There are 4 nested groupings, the coarsest first. Each group lies inside one group of the grouping before and may be the whole of it. The rows also spread widely along 13 directions, which tell nothing about the answers.
In the rows, 100 means zero.
Some rows, each with its group in each grouping after it:
[124,98,76,113,122,77,132,59,73,160,139,147,128,82,101,95,107,123,123,92,71,100,66,100,119,84,105,91]	pata bovug K_517 K_61
[119,79,97,72,123,83,99,108,58,87,112,71,108,111,108,70,111,115,89,116,83,110,79,92,108,89,83,121]	pata negiv K_17 K_692
[98,101,104,141,80,113,137,68,133,110,85,124,86,90,108,113,81,73,122,121,90,91,104,84,72,66,112,99]	fel vudir K_996 K_186
[73,91,140,129,98,83,116,123,52,106,109,86,113,115,90,88,79,83,104,121,128,103,92,117,83,92,103,106]	fel bativ K_344 K_585
[102,88,133,156,107,112,132,102,76,101,96,102,138,102,91,71,111,85,81,128,141,109,84,111,106,131,141,118]	fel daget K_741 K_304
[81,111,119,105,76,114,76,88,75,125,95,99,97,105,97,83,92,88,115,69,133,78,101,116,118,112,96,126]	fel daget K_155 K_484
[121,88,102,150,82,114,117,86,109,113,91,127,105,92,106,79,118,68,110,95,118,105,100,84,82,112,137,81]	fel bativ K_531 K_401
[102,100,74,125,87,106,103,96,100,103,66,130,96,96,91,102,116,88,114,86,110,122,99,106,97,94,120,67]	fel vudir K_257 K_489
[105,80,111,113,107,96,105,95,56,99,95,118,117,102,106,94,138,109,96,112,109,100,55,115,120,116,140,111]	fel tum K_907 K_650
[120,83,93,83,117,78,82,99,77,86,121,89,104,86,109,101,125,114,103,104,79,83,67,74,108,71,91,95]	pata Bagaz K_810 K_891
[87,129,124,123,111,83,113,79,105,82,86,118,123,52,81,124,112,133,47,128,118,77,60,84,120,123,87,65]	fel daget K_741 K_215
[87,154,148,140,99,120,124,63,100,152,108,114,144,78,68,61,75,87,94,92,157,95,115,113,125,149,86,148]	fel bativ K_531 K_365
[98,115,113,135,129,112,124,106,96,119,89,72,137,117,71,73,99,90,120,97,133,152,117,89,125,114,79,134]	fel daget K_155 K_18
[95,100,98,92,103,95,94,108,61,92,94,98,114,102,94,96,112,93,112,107,112,103,80,119,104,81,111,123]	fel daget K_575 K_322
[106,79,116,56,76,96,120,73,61,107,116,94,75,111,122,89,70,89,111,138,67,62,72,141,65,66,83,152]	fel tum K_279 K_843
[122,75,114,160,127,106,124,121,79,109,114,76,146,114,86,60,130,74,119,105,128,135,95,77,112,127,125,106]	fel vudir K_996 K_689
[107,103,102,85,80,90,64,98,77,135,121,143,106,96,111,65,120,65,110,72,123,82,96,97,96,122,102,101]	fel vudir K_934 K_881
[76,95,120,102,75,111,76,82,91,99,90,81,80,94,99,125,94,101,127,86,107,54,77,101,112,102,75,101]	fel vudir K_257 K_793
[135,88,101,125,104,114,120,89,128,129,100,68,99,122,98,46,99,69,124,76,104,136,135,42,93,128,55,99]	fel bativ K_314 K_933
[75,104,128,149,112,109,115,106,98,102,71,83,111,119,92,84,89,106,89,98,131,127,115,75,124,103,105,103]	pata bovug K_748 K_707
[101,79,89,85,88,119,93,64,81,98,60,122,78,115,124,101,131,128,100,83,95,99,67,116,133,117,126,123]	pata negiv K_17 K_635
[107,98,74,78,87,79,102,109,104,91,81,125,78,104,110,95,101,73,102,114,80,123,107,88,58,60,83,76]	fel vudir K_934 K_413
[115,70,107,160,91,118,123,70,103,117,111,98,91,95,118,105,104,89,146,95,78,74,86,67,107,58,151,103]	fel tum K_937 K_156
[111,48,106,111,138,87,159,112,79,79,82,69,115,142,103,96,114,114,91,159,81,161,64,94,87,111,79,114]	pata sis K_255 K_733
[82,119,129,110,91,110,82,87,108,98,82,106,97,93,107,97,107,90,106,92,123,86,101,70,116,92,111,128]	fel bativ K_531 K_401
[108,103,94,113,98,103,115,90,94,107,87,113,115,98,81,107,117,85,126,104,118,122,86,114,93,115,84,99]	fel bativ K_344 K_585
[100,86,96,99,83,115,115,90,127,75,44,91,68,124,111,94,94,94,78,115,101,125,113,83,76,105,69,85]	pata bovug K_748 K_707
[114,114,115,116,106,118,109,74,116,106,87,86,109,89,91,82,107,100,100,97,112,101,101,76,122,117,85,118]	fel tum K_279 K_843
[118,75,107,80,50,122,62,84,104,62,82,86,53,90,127,86,105,74,80,102,104,42,94,100,66,94,99,96]	pata Bagaz K_810 K_891
[119,124,136,122,95,104,131,61,88,108,105,111,119,58,96,46,89,116,16,126,114,66,86,102,107,137,115,99]	fel tum K_907 K_650
[82,117,99,117,98,106,88,90,110,77,54,133,114,81,79,152,146,101,122,106,135,110,65,104,118,120,103,94]	fel bativ K_314 K_933
[92,81,139,149,83,111,128,90,113,73,79,104,85,98,126,98,97,78,85,140,103,83,94,67,73,65,157,110]	fel bativ K_531 K_401
[101,93,110,91,97,92,92,102,111,66,85,86,91,87,102,114,112,91,90,130,95,86,80,72,81,94,71,84]	fel vudir K_257 K_793
[76,116,134,120,91,76,100,97,84,112,106,118,94,83,104,94,78,98,74,112,110,75,95,83,93,85,100,79]	fel tum K_907 K_650
[114,91,91,114,96,102,118,86,99,90,78,91,94,97,92,100,112,108,100,98,97,113,85,90,98,105,85,75]	fel bativ K_344 K_585
[100,108,109,134,105,107,144,75,133,92,73,123,95,91,107,116,93,86,113,142,86,113,101,75,84,47,130,119]	fel tum K_279 K_843
[81,114,110,114,89,77,106,108,82,111,90,148,102,92,98,97,94,83,87,118,119,110,101,111,77,87,111,78]	fel tum K_937 K_156
[116,95,109,127,107,123,112,82,87,90,101,70,123,86,87,95,115,101,115,109,109,84,75,101,122,96,116,134]	fel daget K_155 K_18
[98,81,143,142,97,104,132,71,103,98,108,91,95,89,122,96,94,108,76,128,90,61,73,63,100,88,128,106]	fel daget K_155 K_484
[123,92,105,101,105,106,110,94,79,93,114,78,119,98,96,83,112,82,127,114,98,97,86,98,97,74,109,143]	fel bativ K_344 K_585
[79,109,144,118,108,92,120,105,78,117,98,105,118,118,102,68,88,84,93,118,126,119,105,93,99,101,108,141]	fel bativ K_531 K_365
[91,90,108,109,95,105,98,101,58,114,95,102,112,114,96,81,112,94,112,90,116,104,82,122,116,112,116,119]	fel vudir K_934 K_413
[104,79,100,108,89,116,127,79,97,110,77,106,94,123,105,98,108,86,122,112,100,117,82,116,92,120,90,121]	fel vudir K_996 K_186

New rows, each followed by its group in each grouping:
[107,98,106,109,90,98,101,97,71,99,93,108,104,89,93,85,109,97,89,104,114,90,83,119,99,109,111,89]	fel tum K_279 K_843
[124,94,89,96,127,98,134,93,105,79,71,107,127,103,89,98,138,100,85,141,105,148,72,98,93,126,84,109]	fel daget K_575 K_322
[118,80,107,67,92,100,80,106,76,82,86,78,90,120,112,66,129,92,86,94,109,109,88,90,97,127,78,111]	fel bativ K_344 K_585
[115,87,101,117,122,88,109,106,75,130,133,68,118,116,93,79,100,87,156,79,91,119,102,66,110,72,81,115]	fel bativ K_344 K_585
[120,101,94,76,107,92,75,115,77,84,104,119,131,88,95,80,137,75,93,120,127,107,81,110,92,111,101,126]	pata sis K_255 K_733
[129,97,91,73,83,94,106,85,115,71,76,142,90,85,118,90,135,77,68,135,96,105,84,90,59,99,108,93]	fel bativ K_344 K_585
[87,102,78,114,105,100,124,82,97,106,58,109,98,110,79,130,101,129,112,95,100,134,81,117,114,111,63,69]	pata bovug K_748 K_707
[98,102,107,102,74,144,126,35,130,102,59,92,83,99,94,136,95,100,129,111,102,79,73,127,106,131,58,140]	fel daget K_741 K_215
[80,104,109,145,84,109,110,88,121,64,56,151,100,76,105,157,130,81,119,136,118,94,71,97,83,63,163,96]	fel bativ K_531 K_401
[101,98,107,86,100,94,105,105,72,95,87,102,109,107,89,95,111,90,102,122,116,116,80,130,89,118,79,112]	fel tum K_279 K_843
[94,105,116,122,79,103,133,66,94,111,94,133,96,82,109,94,85,99,78,124,97,73,81,112,88,92,125,103]	fel vudir K_996 K_186
[111,81,101,79,62,96,65,101,61,106,115,97,76,100,113,81,99,67,120,87,102,59,89,119,75,90,94,99]	fel tum K_907 K_650
[120,91,89,92,66,101,92,70,95,126,111,123,78,86,108,96,100,78,122,88,89,68,88,109,76,106,77,79]	fel tum K_937 K_156
[143,85,89,87,117,91,126,85,87,79,105,83,109,83,101,71,109,116,63,133,74,102,77,94,88,87,88,99]	pata Bagaz K_810 K_891
[95,103,117,138,105,73,96,119,84,83,112,113,115,70,98,104,114,91,91,113,112,85,85,64,91,59,139,66]	fel bativ K_344 K_585
[92,107,126,127,107,98,97,95,101,96,93,117,121,81,97,100,126,98,87,113,124,90,77,75,117,118,116,96]	fel vudir K_257 K_793
[106,104,94,101,100,98,110,111,71,84,85,80,100,101,89,80,90,94,102,112,98,113,105,113,93,56,110,112]	fel tum K_279 K_843
[112,89,99,126,98,142,115,54,143,94,58,91,92,104,97,124,123,100,132,99,108,110,86,88,118,126,80,121]	pata Bagaz K_810 K_891
[119,57,121,107,100,95,76,132,101,82,102,73,90,129,120,62,123,56,97,108,122,116,110,55,68,121,81,90]	pata Bagaz K_810 K_891
[149,85,67,147,113,108,164,67,105,142,127,90,125,93,74,94,94,82,172,97,72,127,95,96,85,77,82,94]	fel bativ K_344 K_585
[115,35,73,136,69,111,113,114,78,90,64,88,71,137,101,112,125,75,144,86,103,131,79,123,64,123,99,40]	fel bativ K_531 K_401
[88,100,114,127,114,87,134,101,76,123,99,107,117,116,96,76,78,105,89,113,108,127,104,100,102,89,99,103]	pata bovug K_748 K_707
[105,76,98,101,91,97,108,84,73,94,82,98,78,105,112,101,111,123,94,97,82,91,69,103,110,94,110,84]	fel tum K_279 K_843
[144,82,73,113,84,116,92,75,123,101,92,122,97,80,105,90,142,77,113,84,98,92,84,74,91,126,104,65]	fel vudir K_257 K_489
[131,73,92,123,98,101,115,107,87,102,109,86,107,105,103,64,107,68,108,106,102,110,102,84,73,94,109,88]	fel daget K_575 K_322
[94,112,119,128,104,110,128,79,110,111,76,109,108,106,95,92,101,95,104,106,118,125,103,85,108,106,102,120]	fel bativ K_344 K_585
[139,99,88,153,85,140,153,63,141,91,76,96,109,79,85,96,100,62,129,127,101,111,107,99,68,87,117,112]	fel bativ K_531 K_401
[103,87,92,108,101,106,124,82,125,91,67,124,95,114,105,140,128,79,148,127,96,133,79,90,80,86,94,115]	fel bativ K_344 K_585
[89,120,100,122,103,104,105,90,86,110,90,112,119,92,85,98,93,103,110,96,119,104,99,109,117,80,109,111]	pata bovug K_748 K_707
[106,91,90,100,68,84,113,88,84,102,102,157,86,83,118,103,97,67,95,131,94,77,81,123,44,64,130,82]	fel daget K_575 K_322
[107,94,113,91,94,100,101,82,95,109,106,91,91,103,117,76,93,89,100,101,94,83,96,75,95,89,87,121]	fel daget K_575 K_322
[104,112,123,115,103,114,123,83,88,77,77,76,125,79,72,96,110,114,71,126,126,98,71,121,109,145,78,108]	fel bativ K_531 K_401
[114,124,118,148,142,113,131,102,133,94,79,84,141,98,80,59,106,87,84,120,132,159,134,52,117,98,104,130]	pata Bagaz K_810 K_891
[67,93,104,153,84,87,111,92,73,133,106,143,97,95,103,134,85,88,148,91,107,81,82,111,94,52,143,77]	fel daget K_575 K_322
[102,82,92,85,91,101,86,87,103,84,77,120,81,108,127,114,124,99,107,105,88,94,79,78,98,75,111,104]	pata bovug K_748 K_707
[92,139,122,106,127,73,119,74,114,93,95,131,136,49,76,120,120,134,46,135,110,91,57,75,120,139,62,71]	fel vudir K_934 K_881
[116,90,118,94,73,106,117,65,69,121,116,120,93,92,124,52,85,89,68,112,96,58,85,119,82,101,126,126]	fel daget K_575 K_322
[128,89,116,125,85,107,116,73,107,143,112,111,93,104,113,49,94,73,93,88,106,96,112,72,87,136,88,91]	fel tum K_907 K_650
[84,135,111,141,116,87,121,78,102,123,93,134,130,66,70,124,105,120,98,107,120,107,79,96,124,118,85,72]	fel tum K_937 K_156
[119,67,102,83,130,73,90,115,46,97,118,75,114,115,109,76,140,127,96,97,80,112,60,74,130,108,93,96]	fel tum K_937 K_156
[89,106,111,115,90,113,79,110,88,89,76,108,108,103,91,93,111,75,108,100,145,108,106,118,99,101,115,118]	pata Bagaz K_810 K_891
[114,73,90,93,77,123,100,77,119,88,70,107,69,118,128,97,107,76,117,108,89,101,99,88,79,81,105,127]	pata sis K_255 K_733
[108,83,108,106,84,97,120,93,84,105,98,100,85,113,115,73,90,82,101,109,92,103,102,94,75,76,110,107]	fel bativ K_344 K_585
[91,104,102,88,74,76,82,75,95,102,113,149,84,64,114,135,99,102,92,114,90,40,61,99,77,80,87,62]	pata bovug K_748 K_707
[91,91,137,145,132,111,150,100,110,86,68,51,123,127,80,96,103,106,101,131,120,153,96,71,114,127,72,122]	fel bativ K_344 K_585
[117,97,113,85,108,74,105,92,73,100,124,111,99,87,135,47,99,111,50,111,71,76,91,56,105,49,143,114]	fel daget K_741 K_215
[97,88,128,88,85,88,79,96,90,99,114,98,90,97,119,94,105,85,92,108,105,62,80,76,90,108,80,102]	fel daget K_741 K_215
[84,109,121,77,97,89,107,91,77,99,86,116,95,110,115,75,84,106,60,127,106,102,98,109,94,89,95,129]	pata bovug K_517 K_61
[152,74,66,109,94,108,98,99,105,76,94,79,92,90,102,85,129,74,122,101,78,105,94,74,79,74,106,77]	fel tum K_907 K_650
[102,99,110,82,83,108,100,105,81,77,75,112,109,104,94,91,120,72,82,136,133,108,81,142,74,124,97,129]	fel daget K_155 K_484
[104,97,133,32,90,87,77,89,64,124,113,112,102,122,117,55,117,86,79,104,121,92,77,111,96,168,43,150]	fel bativ K_314 K_933
[107,80,109,92,120,88,96,104,94,41,84,93,107,86,107,130,143,113,82,151,93,93,50,83,98,77,111,107]	pata Bagaz K_810 K_891
[105,103,119,96,95,114,148,49,101,90,72,102,96,92,104,102,98,126,72,136,88,92,67,114,103,110,95,135]	fel bativ K_344 K_585
[86,101,110,99,95,100,77,103,60,119,98,81,99,114,89,77,91,104,110,67,128,99,102,119,121,117,71,106]	pata Bagaz K_810 K_891
[107,93,103,149,104,85,162,79,82,95,113,103,117,66,80,126,85,111,103,145,80,85,61,115,76,64,110,68]	fel bativ K_344 K_585
[71,102,118,105,87,103,117,107,93,79,47,91,69,129,116,76,76,103,60,114,107,126,121,91,92,64,119,113]	fel daget K_155 K_484
[115,86,77,117,104,97,126,93,77,107,74,118,111,108,86,95,131,111,107,93,105,141,75,114,107,125,102,75]	fel bativ K_314 K_933
[129,91,91,88,88,92,153,58,81,174,138,170,106,114,129,45,67,61,116,125,74,110,107,129,55,69,118,157]	pata sis K_255 K_733
[114,74,127,119,114,98,122,94,79,77,96,64,106,103,109,76,120,122,68,116,93,98,71,66,115,109,112,99]	fel bativ K_344 K_585
[105,114,98,97,74,112,122,65,95,108,85,130,95,86,101,98,89,84,110,116,99,88,91,132,78,81,109,127]	fel bativ K_531 K_401
[103,109,99,99,102,90,82,104,102,93,104,126,104,86,112,106,118,70,130,114,96,96,99,70,92,39,130,123]	fel tum K_937 K_156
[121,89,88,69,85,113,119,59,84,106,83,116,101,101,97,110,124,102,117,114,94,99,52,148,92,141,67,126]	fel bativ K_531 K_401
[131,89,93,84,99,99,100,89,120,80,87,93,94,91,107,83,127,90,80,112,89,102,87,61,87,121,66,81]	fel vudir K_934 K_881
[102,130,94,119,74,123,98,62,122,112,85,113,88,69,97,92,80,88,115,81,97,69,117,87,106,58,116,108]	fel vudir K_257 K_793
[101,124,125,104,97,93,91,81,81,118,121,137,115,74,123,54,99,91,68,99,111,64,101,75,113,67,157,136]	fel daget K_575 K_322
[111,85,96,105,88,73,117,84,64,141,141,109,102,88,91,105,85,96,132,95,82,75,66,116,75,101,59,66]	fel bativ K_531 K_365
[88,72,111,141,114,88,106,112,57,102,107,113,117,107,104,111,119,102,122,112,113,106,67,104,111,87,142,96]	pata negiv K_17 K_692
[92,77,115,75,108,87,105,88,52,109,123,66,99,118,108,105,85,118,123,115,78,78,64,113,109,78,63,135]	pata bovug K_517 K_61
[129,112,97,110,77,122,85,83,83,129,111,84,109,85,81,50,96,73,111,66,126,83,114,115,105,133,80,105]	fel tum K_907 K_650
[123,85,80,98,83,126,150,32,89,113,70,129,79,104,129,78,95,133,78,108,62,94,78,126,112,78,144,132]	pata bovug K_517 K_61
[106,92,115,79,97,94,98,86,79,109,109,119,106,101,115,83,114,90,94,118,99,85,73,102,95,110,99,126]	fel vudir K_257 K_489
[90,114,99,71,74,66,99,74,72,135,109,161,89,79,101,104,93,111,66,101,103,73,65,134,79,131,59,57]	fel daget K_155 K_484
[96,75,127,116,90,118,124,76,80,100,88,89,104,116,99,115,112,95,125,120,113,91,60,126,99,130,94,133]	fel bativ K_344 K_585
[124,113,94,113,107,94,137,96,85,99,91,134,129,87,92,64,113,83,77,129,111,133,100,112,81,85,139,113]	fel bativ K_344 K_585
[105,75,110,85,84,112,73,109,95,81,67,73,73,129,116,75,123,87,94,87,113,112,103,77,101,129,77,100]	fel tum K_937 K_156
[84,83,123,104,106,89,97,101,63,124,107,107,104,128,117,78,99,103,101,94,109,103,87,92,115,101,105,119]	pata bovug K_748 K_707
[103,94,104,117,109,117,108,90,82,130,104,106,126,124,97,84,106,78,147,94,120,121,99,110,114,99,108,152]	pata bovug K_748 K_707
[80,132,119,72,97,101,109,71,85,108,84,100,106,91,86,95,84,118,80,110,106,90,82,124,119,116,59,138]	fel vudir K_934 K_413
[109,84,112,124,133,85,107,138,67,84,101,49,137,114,75,70,119,103,87,107,125,138,89,79,115,131,71,83]	fel daget K_741 K_304
[99,111,122,109,114,84,105,90,65,116,117,104,128,84,92,84,110,116,89,98,111,90,71,94,124,113,99,107]	fel bativ K_531 K_401
[111,88,110,146,128,79,94,123,85,103,119,106,133,92,101,76,131,96,89,99,119,115,93,47,114,99,126,66]	pata bovug K_517 K_61
[108,82,118,100,86,105,97,104,89,89,92,85,91,111,104,85,105,72,106,117,112,95,94,101,79,109,87,109]	fel tum K_279 K_843
[90,119,118,130,89,105,94,99,83,122,101,105,107,94,92,76,85,76,114,87,127,93,117,100,107,83,117,116]	fel tum K_907 K_650
[80,113,124,73,79,114,119,81,107,53,37,86,63,112,123,81,75,109,36,140,95,100,109,100,89,67,107,144]	fel daget K_741 K_215
[88,128,100,83,71,98,123,88,109,92,68,127,87,91,91,97,69,72,78,140,110,107,110,135,51,90,66,105]	fel vudir K_996 K_186
[78,88,134,115,101,100,107,115,61,105,99,100,115,125,100,96,100,74,126,130,125,110,88,123,95,92,117,148]	fel tum K_937 K_156
[130,95,101,84,79,114,131,40,109,100,77,125,82,82,123,70,108,118,38,116,84,77,74,101,92,135,100,100]	fel daget K_575 K_322
[161,70,91,114,109,96,104,91,105,89,119,98,114,79,115,66,150,85,91,103,85,95,75,44,89,114,116,73]	fel bativ K_531 K_401
[108,100,106,127,90,122,111,59,123,126,87,93,83,102,113,74,84,110,96,70,95,91,115,59,121,104,88,95]	pata bovug K_748 K_707
[123,104,84,97,114,97,137,58,108,129,98,127,116,88,90,99,113,114,104,110,83,117,71,100,106,132,62,92]	fel vudir K_257 K_489
[94,98,113,96,88,101,72,122,65,103,101,104,110,118,100,76,117,57,131,89,137,109,105,110,93,91,119,136]	fel bativ K_344 K_585
[127,63,103,117,78,92,99,110,83,99,116,101,88,104,119,68,111,60,107,103,96,88,96,79,57,87,119,76]	fel bativ K_531 K_365
[93,125,127,109,96,112,91,85,98,118,84,127,111,102,110,60,112,85,90,84,132,108,113,78,124,105,133,146]	fel bativ K_531 K_365
[103,111,103,104,107,87,108,85,67,153,120,144,123,102,100,73,108,94,118,88,108,114,92,109,117,104,112,121]	fel tum K_937 K_156
[85,96,127,127,100,102,113,94,99,105,86,101,94,112,111,93,96,92,105,112,106,108,102,76,103,85,112,115]	fel tum K_937 K_156
